The first 7 rows are patterns. Each new row is the sum of 2 different patterns, raised or lowered, with some noise. Before adding, each is slid sideways (what falls off one end comes back at the other) and multiplied by a number that may be negative. Names go in the order of the patterns.
Known rows, each followed by the names of its patterns:
[-13  -2   6 -18  -6   3   7  22  -9  -5   4  10   2 -13   1  -7   1   3
  15   9  -3 -10   6  -7  -3 -21  -3  13   0  -9   8   2   6   4 -14  -2]
(0)
[ -5   4   1  -9 -18  -1  -7  12   7  -3  10   7  -2  18   6  -8  -2 -18
   1  16   8   4   7 -14  -7 -13  11   1   4  -1  -5  -2   5   1  -1   6]
(4)
[ -2   0   3   0  13   2   0  -1  -7  -5   0   9  -3  -1 -18  -4  13 -13
   7  -1  -5   6   6   0  -9   0   5   2  -5  -4  -1   0   6   2  10 -10]
(2)
[  2  16   8  -1  15  -6 -15   5  -3  16 -16  -1 -24   1  -5  10   0  -9
   2  24  -8  -6  10   2  -7  10  24   4 -15 -15   1   8  -1   5   5  -3]
(6)
[  9   8   0  -3  -2  -1  -4  -3   0   0   9  24  -5   0  -3  15  10  -3
  15   4 -16  11  13  12 -13   0 -12 -10   4   2  -2  10   8  -5  -5  -4]
(3)
[ -5   4  -8   5  -3   0   6   5  -6  10   3  -5   7  24   1   0   5   1
   4  11  -2  -3  -3  11   9   0   0   1  -6 -10  -2  -5  -2   7   0  -7]
(5)
[ -1  -1  -1   1  -1  -2   3  18  13   3   6 -15   2  -2  -2   1   1 -10
  -1  -3  12 -12   0   2   6   2   4   4   7   0  -6  10  -3  -8  -4  15]
(1)

New rows, each followed by the names of its patterns:
[ 3  3 15  5 19  5  3 -7 16  2  1 11  5 10 27  3 -2 21 16  8 11 22 13  1
 -1 18 25 12 21 17  3 14 30 22  8 28]
(6) (5)
[ 22   1  -7  -2  -4  -2  25  14  13   3  -2 -12   7   5  16 -13   0 -14
  -2   3   5   2   5  19  20   3 -13   3   6 -11   2  22 -11 -13  -2   4]
(4) (6)
[ 15  15   9  -9  -3   8  21  12   8   3   8   3  14  -1   4  25   2  -9
  14   7  19  -2  -2 -12   0   3  16  -4  -5  10  28  15  -3   9  11   7]
(0) (6)
[ -6   5 -11   2   8  -5   1  11 -17 -30 -20  -6  10 -27 -16 -34   0 -15
   5 -10 -20 -18   9 -14  -8  -2  -2 -14  15  16 -15 -25 -17 -14  -3 -14]
(0) (6)
[ -7  -1  -2  30   7  18  11   3  18  19   5   4 -20  24  10   3  -5   2
  14   3   5   5  10 -14   3  16  18 -10  14  10  23   7  -2   7  10 -15]
(0) (1)
[-14  -1 -22 -25 -15   3 -12 -13 -11  -9 -11 -14 -16 -16   3  -9  -5 -37
 -20 -11 -25 -14   1 -28 -22 -24   8 -21  -3  -3 -10 -13  -7 -16 -12  -9]
(3) (1)
[-18 -14  15 -13  -5   9  -8 -11 -14  12  15  20   9   2 -15   3  -9  -9
   4   3  -5  -8 -10  10  -9   2   1   7   4   3   5  -1 -18  -3   8   0]
(3) (1)
[ 12  12   4  -1 -23   4   7   3  -3   3  16   3   8   1  -6 -28   1   5
  14 -12   1   7   9   2   3  -6   1 -14  11  -2   9  21   2  13   6  -9]
(0) (3)
[ 11   6 -12  12   9  13  -4   5  16   2   0  26   0   1  -1  34  12  23
  20   3   5  12   9  -1  13   2  12  11  -8  15  13  10  16  18  12   6]
(2) (3)
[  9  13  18   5   6  -8  10  14  16   9  -2  25  14   5  11   5   7   8
  10  10   0   8  15  20  14   5  -2   9  -6  17  -3   6  12   8 -10  12]
(0) (2)
[ -8 -22   1  -6  -2  -2 -17 -15   2  -4  -4 -18   7  -6  -9 -13 -16 -30
  -7 -15  -6 -15 -26  -3 -12  -6  -9 -14 -16 -17   1  -6   4  -4 -28 -22]
(3) (1)
[ -2 -11 -16  -2   6   7  -4  -6  -5  -9 -13  -6  -7  -9   4  -4 -18 -20
  -2 -17   7  -4  -5   6   3 -13  13   1 -13   2  10  -4   3   4  -2   3]
(4) (5)
[ 10  -9  -2   8   1  -3   5  -3  -8   5  12   7  -8   3  -4  -9   4  -2
  12  -9  -2 -16  -6 -20   9   0  -5  -9   8  -3 -14   4  11 -12  -2   7]
(6) (3)
[ 15  -4   8  -7  -3   9  -2  12 -11  -5 -26  -1  -8   6   5  -6  -3  13
  -1 -11  13  -2  -6  12  21  -3  -4  -9  -2  12  18   6   4   1   3  14]
(6) (5)
[18 17 16 20 26 18 24  5 31 19 10  2 15  9 21 15 16 28 14 19 34 25 -1 17
  8 19 25 23 22 20 -4  3  7 18 31 17]
(4) (1)
[  7  10  -6   6   1 -11  -9  13  -5  -4   7   4  11 -10 -14 -11  -3   1
  12   0   8  -3  -7   2  -1   5  10   2  -5  12  -1   2   5  25   9  17]
(4) (5)
[  2  16   4 -10   0   7  -9 -17 -15  -5   5  12   7   2  -3  11   4   6
  -6 -13  -4  14  -4  -9  -7   7  -6   0  -6  -3  -7 -15   4  13  -3  -7]
(0) (1)
[-11   5   0  -3   7   1 -13   5 -14  -1   7 -14  -2   6   9 -14  -3  -1
   4   0   0   1  -9 -19 -20   4  -6  13  -6   1  -8  -5  -2   9   4   5]
(2) (1)
[ -3   2   7  18   9 -11  13   3   9  12  -1  22 -14   2  -2 -12  -1   1
   9   9   2  -4   3   1   8   7  -6  -4 -11  11   0   0  -2   0  -7  16]
(2) (3)
[-10 -16 -17  -8 -15 -22  -6  -7 -29 -12 -21 -11 -15 -26 -21 -24 -17 -13
 -14 -10 -17 -20 -17 -17 -14 -14 -16 -18 -15 -16 -11 -25 -18 -18  -7  -1]
(2) (3)
[ 14  19   6   2   4  -4   1  21   4  23  15   7  10   1  25  12  25  11
  15   0  14  13   9   0  27  17   9   1  12   4 -12   4  23  11   5   9]
(4) (6)
[  3  -3  -7   8  -9  -9  11 -12  -8   1 -11  18   2 -16 -15  -6  -1  10
   8   9 -12 -11  -9   2   7  -3  -1   1  11  -6  -4  -6   3   3  13  -4]
(0) (4)
[-15   6   1  -7  -4  -3 -13   3   4   5  -5  10  -2   1  -3  18  18   1
  18   6 -16  10  18  15 -13   7 -14  -4   5  -4  -6  14  -3  -5   1 -10]
(3) (5)
[  9  13   3  -1  15   4   5  21  17   5   3  17  14   4  15  12  12  25
  18  22 -18   8  -5  -4  11   8  -4  13  11  13  -9   4  16  19   7   8]
(3) (1)
[ -1 -17   0 -14 -25  -1  -3 -13  -6  -6 -20   3  -5  -1  -6   3  -1   3
 -15  -5   8 -11  -5   0 -26  -9  10   4   9   4 -22  -9  -7 -15   3   9]
(4) (5)
[ 2  8 13  5  9 25 12 -3  5  9  5  4 -2  8 11 12 16 14 -3  8 -6  4  8  7
 14 -6  3 -5  6  2 14  3  3  8 13 -9]
(4) (6)
[-16 -11 -14  -7   1   3  -2 -19 -17   5 -20  -5 -23 -12   7  -3 -13  -7
  -7   2  -4 -20 -10 -18  -8  -1 -17  -6 -11  -1   8 -10 -10   5   1  -5]
(0) (2)
[ -7 -14  -4   4   2   3  -6  12   6  -8  -1   3 -14  -7 -17   4  11  -2
   3   0 -19   7   2  -3  -1 -13   5  -8  -4  -7  14  10 -16  14 -10  -3]
(0) (2)
[-27 -25  -8 -31 -15 -23 -20 -15 -14 -27 -23 -20 -17 -23 -26 -25 -23 -25
 -16 -14 -18 -28 -18 -20 -27 -19  -9 -17 -20 -22 -24 -28 -30 -19 -23 -26]
(2) (1)
[  2  -6  -5   2 -15 -36   1 -14   3 -30 -14 -38 -13 -22  -3  -7 -27  -6
  16 -16 -29  -2 -10 -18  -3  12  -7 -27 -40 -19  -5 -17   3  -9 -14  -8]
(6) (1)
[  9  -4   7  -1   2 -11 -12   2  -2 -18  -3  -4 -11  -7   4 -11 -12 -14
   3   5  -3 -10   5  -6  -8  -4 -11 -18 -10   2 -16  -3  -9 -10   6 -24]
(2) (6)
[ -5  -2  -7   0  10  -7  -5   0 -11 -14   1   8   8 -11 -11  -1   0  -4
   6   1  -3 -10  14   1  -4   2  -8 -14  -3  -8   6  -8  -9 -16   1  -3]
(6) (1)
[  5   9   1   2   4  12   3 -11  -3   5   3  13   3   2   5  -3  12  12
   5   4  -3   1   3   3   1   7   6   2  -6   6   8  10   8   1  15  -9]
(2) (1)
[ -4 -11 -27 -16 -17 -20 -13  -8 -20 -25 -14  -5  -5 -21 -36 -10 -16 -16
 -23 -23 -23 -30 -17 -13 -17 -15 -26  -2 -24   4  -6  -2 -17  -9 -29 -20]
(6) (3)
[ -4  -8 -16 -13  -1   4   2  -1 -20  -5  -2   0  -6  11  -1  -4  -5 -18
 -29   0   6  -5 -17 -29  -5  -5 -20  15 -14 -19  -9  10  -5  -4   3  -4]
(2) (3)
[-11   2   6  -8   4   0   0  -1  -7   5   4  -8 -14  -8  -8  -8  -2  -3
  -9   1  20 -13   0  -9   8   9  -2   5   5 -16   1  12  24 -14  -4 -11]
(3) (5)
[-8 -1  4 -3 25 10 14  5  2  9 17  8 16  7 21 13 10  0  8 11 11  1 16 11
  3 13 12 10  0  5  9 13  4 -6 10  8]
(5) (1)
[11  7  7  6  4 11 25 13 -7 17  2  9 11  5  5  7  4  0  5  2 19  8  9  9
  3  6  6 15 10  1 14  8 -1  4  6  5]
(2) (1)
[ -7   6   2   3 -21   2  -2  16  10   3  14  14   1  15  15  -5  -5 -15
  15  14   8   6  10  -9  -4  -6  24  13   8   6 -12   3   6   2   2   7]
(4) (1)
[  5 -10   2  -1   1   0   0   5  -5 -16  -6   8  -4  18  -9  -1   4  -6
  -5  10  -8   0  -6  13  11  -1 -12  -5  -5  -8   2   4  13 -14   2   6]
(4) (1)
[ -1   3  -2 -13  -7  -1  -6   7 -10 -21   4  -3  -2  -9 -11   3 -23   2
  12 -12 -17 -14   6  -4   4   7  -2 -12   3  -6  -8  -7   4   2  -9 -10]
(3) (1)
[-19 -17 -26 -30 -23 -29 -25 -17 -33 -46 -42 -21 -27 -17 -31 -27 -33 -39
 -33 -27 -30 -21 -38 -29 -34 -26 -41 -25 -35 -33 -29 -24 -31 -27 -25 -26]
(5) (1)
[ -6  -2  -5 -26   1  -3 -21 -22  -4 -19 -12  -5  -1   9  -4 -14   7  -6
 -15  -8 -22 -15  -2  -1 -12   1  -9 -16 -15  -9   3  -4   6 -11  -7  -9]
(4) (6)
[ 13   3  36 -11 -11 -22  11 -10  10  -4 -10  19  28   7  -1   5  20   1
  11  19 -14  -4  -8   0   2   0  20   7   6   4  17  -2  -7  20   6 -18]
(0) (6)
[  6   3   3  10  -8   7   1   4 -21   2  -2  18  12   4  14  14   2  14
  14  -5  -4 -15  14  17   8   6  11  -9  -4  -6  23  14  10   9  -9   3]
(4) (1)
[ -8   0 -12 -14   3 -10   1 -15  -4   4  -1 -14   1  -3  -7   5  20   4
 -12  -1  -7   1   6   3  -7  -9   3  -1  -8  -4   4 -12 -15 -21 -14   3]
(2) (5)
[ 11   0 -10   5   8  10   8  14  -8   8  10  13   1  14   8   7   5   7
  10   9  20   6   5  -8   9  22  -6  19   4   6  13  11   4   3   2  11]
(2) (5)
[  4  -2  -8  -9  -1 -17   2  -1  -6 -16   0  -5  27   4  -7 -11   4 -14
  -5  -6  -5   6  -2   9  -4  -5  10   2   1   2 -23   9  -7 -12 -11 -11]
(0) (4)
